The rows are grouped in 4 different ways at once. Each group adds its own fixed numbers to the row, and there is some noise. The rows also spread widely along 12 directions, which tell nothing about the answers.
Some rows, each with its group in each grouping after it:
[ 13   6  10   2 -13   8  14 -15 -38  12   4  -1  14  -4  -3  11   4  10
 -15 -18  28 -23   4 -14  13  19  -6  -2 -25  20   8]	J851 E R J346
[ -5  28 -32 -13 -17  -5   7  -9  17   4 -23  -1 -13   8  -2 -16   5 -30
   9  16 -48  21  -6   3  -6 -12  14 -14  22 -21   7]	J21 E N J962
[-13  39 -19  25 -33 -48  47 -14  22  -6 -30 -17   0 -16   8  31  56 -13
   0 -33  14 -12   7   8  -9 -35 -33 -29 -37  -7  -2]	J21 S A J250
[  1   2  10 -11   1  10 -15  -3  -6   1   6  -6  -2 -13  17  -7   3  -1
   4   3   4  -6   6   3   3   9   0  -7  -9  17  -4]	J201 H R J250
[-34   7 -13  27  -5 -15   8  17  25 -14  -1   0  -1  11  15   9  27  -1
   6  -6 -22  19 -13   8  -2 -30  -2 -25  -9 -12   1]	J946 H G J346
[-20  14   7  -9  28  31 -17  29  10  -5  14  32   9 -15  15 -30 -11  12
   9   4 -33  16 -14 -14  42  22  23 -12   6  11  -8]	J748 S N J962
[  1 -15  -1   6  13   9   6 -12 -12   2   9 -16  -9  10  -8 -12  -5 -10
   4   3  -1  -6   1 -13 -14  -3  -1  -3   4   9  20]	J748 S X J346
[-23 -18 -10   1   1  37  -9   1 -10 -39   0 -33  -1   9  29  49  -4   9
 -41  10 -17  -4  30  -2 -32   6   0  28  15  -2 -16]	J201 H G J962
[  7  -1 -16   7   3 -27  32 -26  28   3 -19  30 -13  -5  -3   8   9   3
  34 -18   5  -1   9  13  31 -23 -23 -34 -16 -19  -1]	J946 S J J962
[-12 -18 -33 -17 -17  -8   4 -20 -16 -24  12  17  30 -13 -17 -21   3 -29
  10 -20 -31 -20 -10 -28  41   9   0   7   0 -25  -2]	J851 H J J346
[ -2   8   1  -7  22   4 -16 -23  27  -6 -22  17 -25   8  33  43   9  19
  16   5  13  18  24  20  -1 -19 -15 -14 -15   5 -23]	J201 S X J346
[  7  29  -5  23  22 -10   9  -7  30  22   9  50   1  28   3  -4  -1  22
  19 -22  13  -2 -33  30  41 -22  25 -35  -7   0  27]	J748 E A J962
[ 12   9  10  20 -16   6   9 -14 -28  28   3  -1  -9   9 -13 -17  -4 -10
   3   3   0  -7 -25  23 -10   2  17 -22  19  11  35]	J21 S R J962
[  8   0 -21 -32  -9  14 -16 -36 -12 -15  14  30  18   5   2   4 -23 -16
  -6  -6 -10 -21  -9  15  32  30  14  29  26 -16  -9]	J851 S R J962
[-11  11 -11  19  -6   5  17   0  11  -3  -4  20  -2  -3  -6 -13   8 -10
  14  -5 -24  13 -11  24  13 -22   6 -32  19  -8   9]	J21 S G J962
[ 11   7 -15   0  -1 -10  23 -23   3  16 -30   9 -28  14  -3  14   4   6
   8   4  -4   2   8  -9  -7  -4  -2 -12  -2  -6  11]	J21 S J J962
[-17 -15  -9   3   1  -4 -31 -23  -8  -7  13   2   3   9  13   7   6 -22
  12  -1 -15   2 -23  18  -1 -16  16 -10   7  -2   4]	J748 H X J346
[ 19   4  18   8   0  24  11  -7   0   2   4  37   3  -6 -14  -2 -28  13
  16   2   3   0  -8  44  31  17   0  -4  34 -16   5]	J748 S J J346
[ -3 -34 -12  28  -9   4   8 -32 -31  20 -13 -16 -27  44  -7  32  -3  -5
  -4   9  -7   9  -6  14 -33 -30  17 -19  20  -5  35]	J851 S G J962
[  4  23 -16 -25 -24  -3   6 -21  -5   1 -31  16   5 -22 -10  -4  19 -24
  16  -4 -20  18   3   6  19  -5 -10 -20  -4 -14 -13]	J21 E A J346
[ 27 -30 -13   0 -15  -9  42 -31 -42  28  11  -8   3  13 -45 -20 -16 -11
   0 -16  17 -37  -6 -22  16  22  -1   8  -1 -20  43]	J201 H G J250
[-15 -18  -6  -8 -23   3   2  -1 -21  -8  -8   8  11 -11  -7  15  -4   0
  11   3 -33  15 -10   0  31  27  -2   8   7 -35 -14]	J946 H N J346
[ -9  -9   6   6  -3   9 -11 -11  -9  -7 -14  -6 -10  -2  29  46  11  19
 -10  -3   5  -1  14   7  -6   1  -9  -3 -12   6 -15]	J201 S R J962
[ 12   3  -8   4 -16 -33   5 -21   5  22  10  -1  -9  21 -13 -17  -6 -18
  19   3   5 -18 -32  24  -2   7  14   5  11 -22  32]	J748 H R J250
[ -9  -3 -35   2   1  -4  20   9  -3  16  -7   2 -17  33 -21 -26  -1  -6
   1   6 -41  20  -9 -44  -1  -7  27 -18   5 -13  35]	J21 E G J250
[-21  10 -18 -16  -8 -24   1   1  12  -6 -11   6   0   2  28  22  18   8
   0  -1  -3  -5   6 -29   8  20  -5  23 -28 -19 -14]	J851 H G J962
[  8 -25  16 -19   6  35 -20 -23 -42   6   0 -16  -6  -8   5   2 -11  -8
   2  18   2   2  15   5 -10   9   3  -9   7  24  -1]	J851 H A J962
[-19 -14  14  20  18  27  -3   9  15 -26  -2   3 -13  -2  25  32  -8  26
   2   9 -11  12  15  26  -3  -7  -1 -10  17   1 -15]	J748 S J J962
[-17   5   0 -25 -49 -21 -29 -24 -39  18 -27 -11   1 -17   6   8  24 -45
  10  12 -27   0 -34  22 -10  11   8   6  11 -31  -3]	J201 S A J962
[  8 -21  -7  11  39   3   2 -23  -4   1  19  29   2   8   4   5   1  20
  15 -29  15  -8  -2  -5  40 -15   8 -40 -23  22  10]	J21 E A J962
[ -6 -23 -23 -20  26 -13 -23 -27   6   5 -12  -6 -38  33  23  27   4  -4
  12  16 -12  17   5 -29 -17  -4   7  -2 -16   5  -4]	J21 S N J346
[  2   1 -36   2  20 -31  22 -31  21   8  -4  35  -5  15  -2  -2  11   5
  32 -29  11  -6   3 -26  40 -24  -7 -32 -35  -2  13]	J851 S X J250
[  1   4  -8   3   7  -1  10 -12  -6  -2  13   6   4  18   6  11 -10  12
 -12  -7   7 -25  -1  -8  10  12  11  11  -3   0  14]	J851 E J J962
[-11  21  -4   4 -24  12  12   3   4 -24   2   8  20  -4   8  28  -9  10
 -12  -2 -17  -2   0  30  26  18   2  11  20 -24 -18]	J851 E N J250
[  6  24  50  12  -5  -7  13  27   8  26   8  14  -7 -16  -1 -21 -15  21
  28  22  13   3 -15  49  17  33  -5 -16   8 -12  10]	J946 E J J250

New rows. What belongs after each?
[-13 -31  -6   9   7   2  -4  -9  16 -35  19 -12  -8   1  11  18  -8  -4
   8  -3  -9   0  11  31  -3 -11 -15  -6  14 -13 -11]	J946 S R J250
[-14  -9  12   9  16  36  -9   2   1 -19  -4  -7 -12  -5  26  28  10  13
 -10   2   2  16  28  10 -15 -20 -13 -19  -3  23 -12]	J201 S G J346
[  1  10 -18 -24  17  12 -21 -11  39 -14  23  37  -6  24  -3 -41 -28 -27
  27  24 -27  17 -10  40  19 -13  20  -5  45 -23   6]	J851 E G J346
[-57 -13  18  16   5   3 -26  41 -16  -8  11  -5   9 -17  33  10  16  19
   3   5 -36  15 -30 -23  15  24  18  -4 -12  -3 -12]	J748 S N J962
[-15   8   8 -15  -6  -6  13  17  22 -10  -6 -20 -17  -7  12  -6  -3  -3
  10  30  -8  10  22   1 -23  21 -21  18   8 -22 -12]	J851 S G J250
[  6  50 -25 -20 -24 -11  -2 -18  27  11 -24  20  -9  19   8  -6   7 -18
   6  12 -15  13  -7  12  -4  -8   9   3   7  -9   4]	J851 H R J346
[-16 -14 -32 -10   3 -22  -3 -25   9 -10 -11   8  -1   1   3   3  24 -22
  18 -18 -14   3  -6 -25  16 -22  -6 -13 -23 -15  -3]	J748 S A J346
[ -5  14  -1   6  -5  30   4  -4  -6  -8 -13  23   3 -10  15  16   3  12
  -3  -8 -12  12  11  12  16  -7   0 -22   4  13 -12]	J851 S R J962
[-27  14   0   0  15 -41 -35 -12  21   3   9  10 -10   6  41  16  31  -9
  22  -3   6   1 -32   9   6  -8   5 -17 -31  12  -8]	J21 S N J346
[ 25  26   6 -17 -16  16 -10 -26  -4  24 -18   5 -18   4   6  -7  -8 -15
   6  23  -2   4  -1  39 -13  -1  10  -7  23   6  10]	J201 H R J962
[ -4  22  -8 -34  -5   7 -23 -11   0   0 -17  35   9 -12  18  16   6   2
  10  -1 -16  11  -2  -2  47  19   7   0 -13 -11 -27]	J201 E N J346
[  4 -15  -8   1  32  50 -16 -13   0  -6  10  32 -13  14  -4 -20 -16 -11
  15   8 -25  33   3  18  13 -33  20 -50  29  28  10]	J21 S G J346
[  2  14  -3 -47  14   4 -13  -2  22   0 -19  29 -21   1  17   1 -14  11
  19  29  -8  20  18 -18  15  33  -5  22   1 -13 -22]	J851 S J J346
[ -9  36  -5  14   5  -5   3  11  30  14 -10  34 -13  29  18  14  -1  29
  -1   5 -15   7 -18  12  17  -6  24 -11   6 -15  15]	J201 E J J962
[  7 -10   9  12   1  27  28  -7 -19   6 -17  -9 -11  -3  -9  11  -4  11
  -3   0   0   8  20   7  -4  -8 -10 -20   8  -1  10]	J201 S A J962
[-40 -40 -14  -3 -24 -16 -46 -33 -13 -27  -2 -18  -7  -5  21  29  15 -45
  25  15 -41  18 -20  37 -12 -24   1  -9  25 -33 -22]	J851 S N J346
[ -7 -16 -34   3 -24   0  32 -26 -23  -8 -27   2  10  -7 -21  19  13 -12
  -3 -26 -27  -1   4 -25  18 -12  -4 -12  -3 -25   2]	J748 S A J962
[ -1   2  -2  -9  25   2 -26 -21   6   7   0 -25 -25  28  32  28  10  -1
 -12   9  17  -1  13  -3 -33 -22   8 -14 -21  32   9]	J201 E A J250
[  6  -7   2  -2  -2  17 -10 -20  -7  -8   3   7   0   4  10  19  -7   7
   3   2   9   1  12  16   4   3  -3   0   4   8  -8]	J851 H R J346
[-20  -2 -22  19   1 -23  47  20  11  10  -8  -1  -9  22 -20 -19  13   8
   4 -10 -20   7  -5 -59   2  -2  -1  -2 -20 -25  29]	J748 S G J346
[-29 -22   3 -17  10  46 -29   3 -27 -29   5 -18   1  -7  26  21 -11  -1
 -17  18 -32  11  21 -14 -16  19   8  16  19  12 -21]	J851 S X J962
[  4   5 -18   7   2  20  13 -10  16 -21   3   3   3   8   4  12  -9   2
 -16 -11  -9  -8  12   9   6  -4   3   0  14   3  -1]	J748 S R J250
[ -6  46 -29 -21 -38  -7   1 -13   9   3 -35  -9  -2   3  15  18  29 -33
 -16   3 -23  12   9   5 -20 -14   3 -11 -10  -3  -5]	J946 E G J250
[-26  -6  -6  -7 -19  17 -27  -4  10 -44   1  -7   7 -10  15  23  -5 -22
   6  18 -44  22   3  53  -7  -7  -3   6  41 -34 -31]	J946 E X J346
[ 13   7 -22  -9 -12  25   2 -31   2   6 -36  18 -25  26  -4  23 -17  -8
  -4  18 -30  16   5  28 -11 -16  16  -8  43 -15   9]	J201 S J J962
[ -4  30   6  -5 -19   2  27  17   1   7 -21 -14  -3   1  -5   2   5  10
  -9  19  -4  13  13  -9 -16  17 -13  10  -2 -16   0]	J851 E A J346
[ -5 -11 -10 -12   0  34  -4  -8 -23 -18  25 -23   9   4  -3 -10 -22 -23
 -22  10 -20 -16   8  -7  -6  18  12  13  25  10   4]	J851 S N J250
[ 13  -3 -10 -12 -16  11   3 -28 -13   1 -12  -1  -9  -5  -7  -7  -8 -23
  10  11 -19  -3   3  14  -9   3   6  -4  25  -5   6]	J21 H J J962
[ 12  19   9   1  18  39   3  14   5  16  16  23  -9  29  -1 -17 -38  22
 -11  18  -9   3 -14  14   5  29  33  11  34   5  25]	J748 S R J962
[ 19  27  14  -2 -16  12   4  -9 -44  33  14   4  19   2 -10 -23   3  -3
 -18 -12  21 -30 -27 -12  13  25  17   0 -14  30  34]	J201 H R J346
[  1   0   4  -2  21  12  -9  -8   6   1  -9  16 -14   5  14  19  -1  20
  18   6   1  22  11   5   7  -4  -2 -22  -9  11 -10]	J21 E X J346
[  4  23 -13  -3 -10 -11  24 -10  11   7 -18   9 -10   9   0  13   4   7
  -1  -1   2  -8   9 -10   4   5  -5  -1  -7  -5   7]	J851 S J J250
[-19  36  -2  -4 -29  -5   6  -1   2 -23 -19 -22  12 -15  27  45  28  -3
 -28  -4   1 -13  13   3 -20  15 -21  34 -12 -10 -24]	J201 S X J346
[  9   5  18 -13  -2  12  -7 -11 -14  19 -20  -9 -19   2   4   5   5  -1
   7  19   8  14  10  12 -15  -1  -6 -13  -4   6   3]	J201 E A J346
[  1 -12 -35 -17  -7  33   7 -14 -11 -15  -4   1  -2  36 -10  18 -33  -1
 -24  13 -28   9  16 -15  -3  17  19  28  35 -20   7]	J851 H G J250
[ -5  -7  -5  -6 -22   8   2 -18 -20 -21  -9 -51  -1 -11  12  20  18 -26
 -26   0  -1 -17  24 -12 -44   5 -17  22  -5  10  -9]	J748 S R J346
[ 15  36 -19 -23 -13 -12   1 -31 -17  28  -4   4  11   1  -4 -20  20 -33
  -6 -17   5 -24 -18 -19  17  -1  10 -12 -26  16  21]	J201 E N J346
[-16 -20  -4  18  14 -10  24  20  19 -15  17  -9 -13   8  -7 -10  -8  14
  14   4 -11   6   9  -4   0   6  -7  -4   5 -25   9]	J21 E G J250
[ 24  32 -17 -16  18  13  -9 -21  13  24  -4  58  -1  18  -6 -32  -8  -7
  19  -7  -9   8 -19   1  44 -13  31 -35   2  16  21]	J748 E J J346
[-12  -8  -8  -2   8  40  -4  13 -32   8   3 -35 -15  36  10   4  -9   5
 -38  24 -17  10  16 -48 -41   9  25   4   2  35  25]	J851 H G J250
[-23  27 -13   3 -36  -9 -13  -9 -15 -11  19   3  31  10   5   5   6 -26
 -19  -5 -18 -23 -40  20   3  13  22  28  20 -19   8]	J851 H X J346
[ 29  22   0 -12   1 -10  15 -20  10  17  12   1  -4   3  -6 -29  -6 -15
   9  -5  22 -20   2  15   7   7  -5 -13 -10  12  19]	J946 E R J250
[ -6 -40 -16  10  14   3  21 -13 -21 -17  32 -31   5  16 -15  -3  -9  -6
 -18 -16   0 -32   5 -39  -1  11  -5  18  -5  -6  22]	J201 S N J346
[ 24 -14   3  30   4  22  21 -35 -30   2   9 -20  -5  30   2  55 -11  20
 -35 -15  37 -33  12  18 -17   1   5  -2   3  31  21]	J21 H J J250
